The rows are grouped in 3 ways, from coarse to fine. Each group lies inside one group of the grouping before and may be the whole of it. The rows also spread widely along 9 directions, which tell nothing about the answers.
(in the rows, 128 means zero)
Some rows, each with its group in each grouping after it:
[120  86 114 110 129  96 142 205 157 155 145 102 130 168 102  58  80  98
 113 108 107 107 104 134 128  93 159]	q_224 q_694 kabe
[ 89 109  46 118 193 107 155 157 128 136 124 148 122 184 136 122 119 156
 152 107 104 161 121 145 157 118 155]	q_224 q_76 Doz
[108 117 154  95 170 106  61 118 125 148 128  70 191 154 197 117 102 117
 125 145 149 138  72  95 158  80 144]	q_54 q_246 Feno
[144 181  83 116 137 153 149 161 130 134  99 135 140 132  96 154  96  91
  94 164 137  93 117 145 149 162 134]	q_54 q_246 Dobel
[118 135 101  92 113 132 155 120 149 121  88 153 123 140 105 147 138 130
 110 132 111 135 155 145 131 129 145]	q_54 q_67 Ruv
[144 132 156  96 118 160 154 139 139 134  82 169 142  91 122 122 127 106
 154 134 152 126 166 149 114 158 115]	q_224 q_694 vul
[106 129 130 103 142 147 121 118 136 122 102 119 164 128 158 140 128 138
 146 120 160 153 133 140 119 132 128]	q_54 q_902 ledi
[112 130 133 101 141 129 148 123  98 145 105 138 136 127 159 128 122 134
 162 137 132 133 167 163 123 128 105]	q_54 q_902 gete
[120 127  90 130 184 141 121 187 141 134 130 101 149 139 131 101  98 101
 143 104 149 104 100 131 130 137 140]	q_224 q_76 zav
[101 146  46 120 166 136 160 163 140 146 114 135 147 185 116 148  94 149
 113 141 131 157 101 147 166 134 153]	q_54 q_246 kodum
[127 102 219  63 117  48 137 142  50 154 130 149 138  85 214  88  82 115
 161 145  76  79 160 151 123  98 131]	q_224 q_76 zav
[113 157  92 100 165 113  89  81 110  93 109 122 134 125 160 166 155 119
 118 134 106 106 135 118 139 126 145]	q_54 q_246 Dobel
[138 176 111 102 158 143  76  91 125 103 100 111 158 131 147 175 136  83
  98 164 140 103 103 106 151 142 139]	q_54 q_902 ledi
[112 136  56  98 156  98 138 152 142 119 115 145 101 166  96 122 138 111
 107 121  70  95 128 129 145 107 160]	q_54 q_246 Dobel
[126 119 125 111 123 150 129 128 164 122  97 129 153 130 120 129 122 120
 121 123 156 156 133 131 123 136 141]	q_224 q_694 kabe
[ 99  84 134  77 123 100 139 177 176 121 110 142 128 123 121  74 144 132
 148  68 100 113 140 131  91  90 158]	q_54 q_246 Dobel
[102 122 139  98 139 142 142 162 151 149 100 131 184 130 161 123  94 153
 144 123 167 165 104 139 132 128 141]	q_54 q_246 Dobel
[123 120 172  83 134 121  97  74 115 134  88 125 147 111 171 132 157 121
 153 143 135 137 169 129 123  99 105]	q_54 q_246 Feno
[103 140 116  97 191 139 111  85 104 135  93 145 146 127 187 154 158 141
 181 141 140 147 154 135 143 126 107]	q_54 q_246 kodum
[107 105 141  83 136 102 149 163 127 156 112 139 141 135 145  93 111 135
 152 121 111 124 139 144 127  98 133]	q_54 q_246 Feno
[113 120 123 100 108 129 176 129 127 154  95 152 136 157 123 136 109 151
 131 147 129 172 162 173 135 122 122]	q_54 q_902 ledi
[136 106 173 111 122 128 130 139 103 162 121 105 140 119 148  87  97 101
 152 141 147 118 163 159 119 114  97]	q_224 q_694 vul
[124 141 126 115 145 127 101 101 114 156 110  89 161 165 155 148 102 119
 107 176 150 153 113 131 165 105 120]	q_54 q_246 Dobel
[113 102 107  90 118  98 188 207 141 134 125 171 117 135 103  79  92 126
 132  98  85 103 136 155 118 127 167]	q_224 q_694 vul

New rows, each followed by its group in each grouping:
[136 134 104 111 118 115 134 128 121 147 112 110 114 173 100 124 112  94
  93 162 106 114 142 147 145 104 123]	q_54 q_902 gete
[117  84 161  75 117 102 101 152 183 141 106 110 152 147 122  75 133 109
 121 105 118 127 110 103 119  65 152]	q_54 q_246 Feno
[ 89 130  98 111 179 143 138 137 122 142 112 131 162 155 170 138 115 156
 164 123 155 167 121 149 142 132 128]	q_54 q_902 ledi
[120 154 141 110 132 164 131 104 109 126  94 124 167 105 165 163 116 131
 144 146 175 147 154 159 119 158 108]	q_54 q_902 ledi
[ 92 130  44 109 195  99 150 129 109 126 124 168 112 180 146 141 127 148
 141 133  80 142 125 137 172 129 160]	q_224 q_694 kabe
[143 133 148  89 157 139 133 146 128 136  85 166 134  94 141 114 138  92
 169 130 131  98 151 131 124 144 116]	q_224 q_76 zav
[120 131 112 106 148 165 146 137 160 124  85 162 152 122 127 137 133 131
 148 121 159 159 137 135 128 157 137]	q_224 q_694 kabe
[104 132  63 113 178 128 132 154 147 114 123 139 144 163 130 132 113 132
 124 114 121 140  95 121 152 139 171]	q_224 q_694 vul
[130 113 162 100 143 112 110 149 113 151 129 106 154 127 162  91  92  95
 139 139 133 108 119 130 135 111 129]	q_224 q_694 vul
[131 145  98 118 142 136 137 113 106 143 103 121 112 156 115 137 131 102
 126 159 122 116 164 157 140 123 101]	q_54 q_902 gete
[134 157 170  74 150 131 117 114  95 131  89 159 151  85 179 139 135  94
 164 151 130  88 149 133 126 144 111]	q_54 q_902 ledi
[131 145 112  90 148 110 124 125 107 126 108 140 111 120 130 125 144  94
 135 140  91  73 159 138 128 119 122]	q_54 q_246 kodum
[104  97 112 108 141 116 119 147 154 135 120  95 131 151 119  87 136 123
 137  97 122 126 141 136 111  86 130]	q_54 q_246 Feno
[105  98 109  92 177 115 147 142 139 152 104 167 122 158 143  97 141 131
 176 120 109 150 143 135 146 107 130]	q_224 q_694 kabe
[ 94  68 127  72 146  73 117 157 172 108 120 144 134 144 146  83 140 139
 141  68  81 133 112 104 115  79 189]	q_224 q_76 zav
[129 128  90 120 136 160 146 132 163 114  86 142 128 130  93 138 141 121
 128 114 146 149 155 145 119 148 132]	q_224 q_76 zav
[122 136  80 108 132 131 155 156 148 132 105 138 119 160  90 124 122 109
 111 130 112 116 135 146 134 127 138]	q_54 q_902 gete
[154 163 120 107 153 115 145 130  65 146 107 150 113 114 141 141 104  83
 136 177 103  73 162 157 153 151 108]	q_224 q_76 zav
[110 141  36 110 191  78 150 134  76 112 139 164  63 153 123 121 145 106
 141 124  36  64 167 151 148 128 143]	q_224 q_694 kabe
[101 118 113 102 178 123 145 141 115 128 108 157 144 120 174 126 124 150
 178 107 129 142 142 143 129 139 136]	q_224 q_76 zav
[130 143 142  79 159 103 121 170 105 137 123 137 134 113 154  97 113  76
 148 132  98  50 121 128 126 121 132]	q_54 q_902 ledi
[ 99 146 113  96 173  95 114 117  84 137 128 123 162 159 198 152  94 139
 128 159 114 134  96 129 169 117 148]	q_54 q_902 gete
[133 136 151  84 134 106 131  99  92 127 100 166 127 105 164 137 130 110
 142 156 102 110 167 140 137 134 127]	q_224 q_694 kabe
[132 187  83 111 226 150 113 169  88 137 121 129 135 118 156 126 120  62
 169 145 132  40 109 133 148 164 107]	q_54 q_902 ledi
[114 141 108  93 130 106 135 160 135 127 117 128 161 143 136 134  90 129
  94 135 113 116  94 125 146 123 172]	q_54 q_246 Feno
[108 139  55 103 212 141 118 209 179 124 118 133 141 162 112  94 132  90
 148  92 124  84  65 100 141 129 161]	q_54 q_902 gete
[147 119 194  89 109 150 102 137 165 161  86 102 179 131 135 107 107  88
 122 156 177 139 109 117 128 105 114]	q_54 q_902 gete
[130 119  98 117 121 145 156 194 172 120 116 130 130 125  80  92 107  99
 118  95 134 103 130 144 103 147 153]	q_224 q_694 kabe
[136 103 165  93 147 128 124 179 143 166 115 126 149 129 139  67 100  87
 158 126 140 107 117 127 129 110 123]	q_224 q_694 vul
[108 106 129 101 165 114  93 157 144 135 130  89 148 147 152  85 127 102
 147 102 128 104 107 117 118  91 136]	q_54 q_902 gete
[102 149 103 125 128 159 145  91 109 123  98 120 167 127 159 185 110 173
 127 144 173 185 159 169 130 157 121]	q_54 q_246 kodum
[110 130  84 103 171 119 130 130 117 124 114 136  98 146 122 112 162 105
 158 114  96  96 166 148 121 115 115]	q_54 q_902 ledi
[116  99 152  96 165  84 108 138  91 150 141 114 129 131 180  80 112 101
 162 128 100  95 139 133 133  93 124]	q_224 q_694 kabe
[130 127 163  76 122 114  90 146 162 126 107 110 181 121 149 120 105 101
 101 134 137 110  81  97 131 107 166]	q_54 q_246 kodum
[ 96 101 145  91 143 119 130 163 144 134 114 124 157 116 161  94 122 143
 165  90 137 131 132 138 104 108 139]	q_54 q_246 Dobel
[130 164  83 115 138 147 159 169 135 137 103 137 144 137 104 143  93 112
 106 147 136 110 117 150 143 155 140]	q_54 q_246 Dobel
[109 114 143  86 125 110 130 134 130 130 108 133 145 120 151 117 127 135
 142 118 119 126 146 141 115 108 137]	q_54 q_246 kodum
[102 116  96 136 187 133 129 165  97 137 150  94 134 132 161  90 104 120
 175 100 143 108 142 159 118 133 114]	q_224 q_694 vul
[126 181  36 102 192 152 161 148 131 119  85 192 102 148  96 158 155  99
 142 143 100  90 136 137 156 166 133]	q_54 q_902 gete
[139 113 133  94 107 122 157 192 155 162 110 119 116 141  80  74 106  79
 116 127 110  78 138 146 118 103 127]	q_54 q_67 Ruv
[113 144  73 130 149 136 167 153 110 119 116 140 138 131 131 152  92 143
 126 125 132 136 140 166 135 165 146]	q_224 q_76 zav
[139 156 125  98 152 134 112 136 119 135 104 123 144 117 137 133 122  88
 129 150 131  85 127 129 136 133 123]	q_54 q_246 kodum
[108 143   4 124 175 104 133 165 143 103 136 116  81 180  69 118 144  97
  97 101  65  71 126 134 136 113 161]	q_54 q_246 Dobel
[127 176 102 133 154 161 111 132 107 128 120  85 181 124 155 168  81 115
 106 158 178 118 101 143 142 162 130]	q_54 q_246 kodum
[120 175  64 127 157 170 152 134 125 121  93 140 142 127 117 172 120 131
 126 143 154 132 142 158 139 174 123]	q_54 q_246 Dobel
[128 148 127 111 169 136 132 139 104 156 106 134 175 140 174 151  75 126
 136 171 157 149  99 135 171 147 133]	q_224 q_76 zav
[127 147 115 108 156 156 102 137 154 117  97 113 152 114 128 130 140  97
 133 120 155 105 123 120 119 137 128]	q_54 q_246 Dobel
[116 132 125  99 124  86 179 151  58 157 126 145 109 121 148 112  94 132
 145 146  82  89 185 186 126 120 112]	q_54 q_246 Feno
[109 120  87 117 153 106 136 148 113 123 138 121 124 151 134 112 104 124
 126 117 104 117 131 145 137 124 151]	q_224 q_694 vul
[117 114 154  60 161 111 142 195 150 154 100 173 147 124 151  77 121 103
 173 113 109  93 105 118 129 110 143]	q_54 q_902 gete
[137 133 115 105 100 115 145 166 143 150 115 111 139 169  92 117  80  97
  76 157 116 115 108 141 144 111 148]	q_54 q_902 gete
[125 140 125  95 164 161 124 142 156 139  85 145 152 133 132 126 140 104
 156 133 157 130 122 127 133 135 118]	q_54 q_902 ledi
[108 151 111  91 131 154 149 101 138 104  77 165 152 108 147 176 142 154
 136 127 145 155 153 144 125 159 143]	q_54 q_67 Ruv
[116 122 108 108 159 109 168 210 118 154 131 141 144 140 141  96  65 122
 141 121 117 106 105 151 142 135 153]	q_224 q_76 zav
[108 128  77  97 162 142 161 183 169 131  96 162 129 138  99 107 138 128
 150  98 121 120 130 136 124 132 144]	q_54 q_246 Feno
[121 123  95 129 171 150 133 159 141 140 111 115 143 145 127 115 112 115
 147 118 154 137 123 140 134 136 126]	q_224 q_76 zav
[111  93 136  98 184 121 118 170 143 155 122 129 143 139 157  71 123 107
 180 107 133 122 117 122 131 105 127]	q_224 q_694 kabe
[ 96 115 107 106 173 110 115 135 109 131 130 107 131 135 164 108 136 130
 164 104 116 110 147 143 118 105 124]	q_54 q_246 kodum
[ 77  64 110  77 112  79 137 152 192 116 116 135 132 170 119  90 143 170
 118  68  85 168 123 123 110  63 186]	q_54 q_246 Dobel
[116 133  83 105 140  86 189 205  90 137 147 158 109 137 123  96  68 118
 125 123  72  74 133 168 136 142 162]	q_224 q_694 vul
[154 171 168  94 105 142 115 131 108 124 100 118 166  91 145 149  93  78
 104 167 151  82 126 138 123 155 126]	q_54 q_902 ledi
[127 117 154  81 133  92 110 153 127 151 119 112 147 139 145  93 107  97
 119 142 105  93 110 118 139  86 141]	q_54 q_246 Feno
[100 147  34 139 158 166 160 175 157 119 119 108 139 161  93 139 107 137
 115 102 151 133 116 156 130 157 150]	q_54 q_67 Ruv
[130 126 121 105 137 143 112 156 169 116 110 119 160 131 119 114 110 100
 113 118 148 124  97 112 129 134 159]	q_224 q_694 vul
[118 129 130 112 178 151 149 157 106 162 110 145 154 124 167 109 100 125
 187 137 160 138 138 155 142 147 107]	q_224 q_694 vul
[107 155  81 134 150 136 139 125  79 105 131 103 117  98 144 142 127 128
 145 108 127  89 187 180  97 155 109]	q_54 q_246 Dobel
[110  93 116 105 114 108 127 113 154 126 113 122 138 170 122 120 119 141
 104 125 118 177 130 131 139  97 159]	q_224 q_694 vul
[105 109 144 101 121 127 180 180 117 163 117 137 146 130 145  95  87 143
 164 117 140 138 154 180 110 125 116]	q_54 q_902 ledi
[124 107 100 103 142 102  99 160 165 145 127  85 127 182  97  86 122  87
  98 124 104 101 100 112 139  72 148]	q_54 q_246 kodum
[113 121 123  93 155 124 142 154 126 103 105 162 133  85 153 115 138 126
 171  86 117 101 157 141  98 149 144]	q_224 q_76 zav
[107 127 111 117 132 164 118 115 174 138  89 101 193 167 135 160 107 160
 104 142 190 213  95 125 151 123 145]	q_54 q_246 Feno
[142 112 172  82 138  95 110 155 118 140 114 129 136 105 153  88 113  78
 141 129 104  74 129 120 123 107 135]	q_224 q_76 zav
[120 146  78 127 167 143 116 134 126 132 119  97 132 163 123 131 122 101
 123 138 136 114 124 138 141 125 120]	q_54 q_902 gete
[128 150 120 130 123 144 110 104 110  99 121  94 163 111 151 161  97 121
 100 138 160 131 134 144 124 158 141]	q_224 q_694 vul
[ 96 133  85 120 143  82 146 103  56 142 144 108 116 178 164 147  96 148
 117 158  87 135 159 177 154 106 127]	q_54 q_902 ledi
[115 160  96  93 138 127 158 162 133 122 100 163 154 123 135 153  99 135
 114 136 121 117 110 139 142 155 164]	q_54 q_246 Dobel
[ 93 149  50 134 207 104 123 154  77 139 155  93 125 166 163 124 101 122
 142 129 104  90 117 150 154 120 131]	q_54 q_246 Dobel
[123 151 106 114 148 128 161 153  86 162 116 131 132 149 140 129  87 114
 137 164 125 111 142 168 148 137 110]	q_54 q_902 gete
[128 135  81  85 134 108 125 148 168 107 100 146 114 147  82 122 149  94
  94 119  81  86 121 110 133 108 167]	q_54 q_246 Feno
[114 135  93 114 136 144 164 180 147 150 111 128 154 151 113 123  88 135
 122 130 147 139 117 155 135 136 140]	q_54 q_246 kodum
[114  73 167  81  83 110 133 147 187 144  96 120 146 143 111  83 128 135
 121 103 129 161 142 134 104  72 142]	q_54 q_246 Dobel
[124 140 101  95 155 103 146 147 113 130 116 162 127 138 138 129 108 110
 126 144  93 104 124 133 153 136 154]	q_224 q_694 kabe
[114 124 114  80 161 109 164 180 128 170 107 161 126 156 133  97 109 115
 152 140  97 106 123 141 155 108 135]	q_54 q_67 Ruv
[120 130 143  85 176  90 119 124  72 173 121 132 127 155 180 108 116  98
 163 169  96  99 138 141 163  92 104]	q_54 q_902 ledi
[111 130 114 115 144 165 137 134 154 148  93 119 173 146 138 142 112 148
 139 135 180 178 124 145 137 133 123]	q_54 q_246 kodum
